There are 3 ways to turn a row about zero (a turn may also mirror it). The second row of each pair is the first, turned, with some noise. The first 27 pairs use one turn. New pairs use 3 turns, one after the other, and a turn may come again.
In the rows, 128 means zero.
Known pairs, each followed by its turns in order:
[115 106 121 137 123 148 105  99]
[124 102 147 149 110 127 121 105] : T

[168  86  83 138 119 146  91  97]
[ 98 110 116 196 156 141 107 146] : L

[124 111  78 134  76 142 145  91]
[150 146 169 154 129 140 147  69] : T

[118 157 113 117  90 148 133 159]
[164 139 112 112 133  98 101  95] : B

[124 176 167 133 151 126 178  90]
[102 141 142  70  98 150 171 144] : T

[134 149 178 148 137 130 135  87]
[ 97  95 141  86 115 141 158 132] : T

[161  94  97  84 124 133 123 142]
[151 111 137 151 146  79 166 124] : B

[101 114  89 134 161 152 137 121]
[109 112 159 114 142 138 145  87] : B

[124 139 140  87 138 125 138 131]
[129 117  91 132 130 121 149 119] : B

[ 96  62 121  87  80 175  96 100]
[ 63 103  84 110 144 142  72 171] : L

[126 162 133 146  52 191 152  96]
[172 119 119 119 138 117 110 230] : L

[101 139  88 107 122  87 161 172]
[152 196  84 147 122 124 132 131] : T

[152 133 141 176 138 197 110 105]
[137  71 201 120 133 126 134 148] : T

[127 141 114 125 135 205 148 174]
[132 157 188 152 135 101 106 179] : T

[111 105 108 109 142 162 131 139]
[109 138 118 110 168 147 111 123] : L

[125 143 134 140 107  78 149 135]
[134 150 152 129  74 122 144 135] : L

[189 167 132 109 120 123  83 153]
[136 120 151 164 144  52 113 107] : L

[115  92 128 135 168 139 113 161]
[140 117 120 134 112  85  88 145] : T

[120 107 121 169  93 117 140 126]
[118 126 164 113 111 114  94 148] : B

[112 103 163 165 103 154 135 154]
[106 115 131  96 140 125 168 172] : L

[169  97 158 157 137 184 110 133]
[152 121 156 133 194 149 113 169] : B

[132 112 138 150 121 110 163 135]
[122 131 158 121 113 146 150 142] : L

[ 95  69 143 130 161 140  80  71]
[106  61 134 137  72 118  89  84] : T

[129  90 107 176  94 125 154  69]
[122 116 118 165 105 180 140 190] : L

[133  79 174 117  61 129 161 129]
[134  81 116  99 126  82  98 192] : B

[ 93 161 101 139 137 184  91  88]
[165 145 155  78 132 181 147  91] : B

[ 77  78 148 116 136 111 135 124]
[108  58 132 128 101 135 130 136] : B

New pairs. What belongs after each?
[165 138 101 128  60 120 106 128]
[109  98 106 110 165 178 133  93] : T B B

[144 132 174 115 112  87 129 148]
[ 80 169 146 141 124 107 115 143] : L B L

[102 174 137 112 176 135 107 114]
[156 110 140 103 117 146  84  86] : B B L

[158 151 101  86 135 130 111 105]
[150 168 100 119  96 130 120 102] : B B L

[ 82 109 140 163 145  95 144 182]
[ 96  73 154 102 158  94 114 167] : B B L

[149 111 126 139  85 132 123 161]
[126 185 142 135 113 135 123 123] : L T L

[ 87  97  97 147 138 143 136 111]
[ 82 108 137 101 152 133 158 129] : T T B

[146 120 137 125 163  77 141 151]
[167 172 154 117 146 136 121 145] : B L L

[127 102 154  91  95 144 108 146]
[148  95 113 111 129 165  86 131] : B T T

[124 154 103 168 129 156 141 127]
[115  99  93 146 135 123 117 163] : T L B

[179 119  99 129 100 138 170 120]
[ 64 101 110 141 122 104 145 139] : L L B

[ 94 124 121 125 148 153 123 149]
[130 153 148 146 134 162 142 118] : T T L

[131 101 113 112 161 128 116  97]
[113  94 133 119 154 108 146  99] : L T T

[ 84 146  60 114 139 147  92 103]
[183 142  85 183 145 155 136 135] : T B B

[ 88 116 124 109 160 130 115  81]
[150 111 141 162 114 103  99  85] : T L B

[162 121 168 106 137 137 140 118]
[115 113 164 101 145  99 136 140] : T B B

[200 123 125 139 123 127 118 156]
[160 137  77 137 146 106 164 144] : B B L

[132 139 129 168 179 155 135  66]
[ 70 154 180 156 139 122 130  89] : T B L

[127 126 142 120 202 115 165  86]
[118 156 140 163 129  58 156 158] : T B B

[139 185 156 104 140 103 149 150]
[125 149  80  80 107 139 139 159] : B B B

[ 84 151 194 125 116 124 111 179]
[207 137 106 102  89 148 124 156] : L L B

[ 89 136 146 129 129 115 125 131]
[130 138 145 142  99 135 108 121] : L B L

[ 98 146 119 162  75 183 121 113]
[131  68  81 139 121 135 108  78] : B L T

[152 123 122 143  69 153 165 102]
[112 136 123  75 116 121  73 130] : T T L

[ 99  49 165 150 147 116 190 136]
[135 147 169  53 147 127 176  80] : T T B

[135 115 130 131 117 135 140 130]
[117 116 118 124 123 126 139 123] : L L B

[112 166 130 121 107 144 133 164]
[135 122  65 145 131 123 131 124] : T B L

[156 113  62  62 128 154 151 148]
[ 68 157 176 168 109  89 161 154] : T L B

[120 106  99 140 121 110 122 140]
[162 116 130 145 130 112 106 117] : B B B

[132 135 123 149 107 119  88  70]
[146  98 168 178 118 140 152 116] : L T L

[120 137 121 132 129 104 143 160]
[125 162 110 127 129 143 119 141] : T L B

[189 146 111 107  76 146  81 158]
[175 136 169  92 119 151  54 130] : L B B

[141  88 103 117 134 167 113 105]
[155 135 116 140 118  93 117  79] : T L T

[124 109 132 117  86  99 134 171]
[120 127 134 177 143 174 125 123] : B T L

[157 103 126  85 111 110 131 116]
[111 147 102 135  88 123 154 127] : B B L

[136 174 105 118 132 169 106 119]
[152 125 151 167 152 164 154 126] : T B B

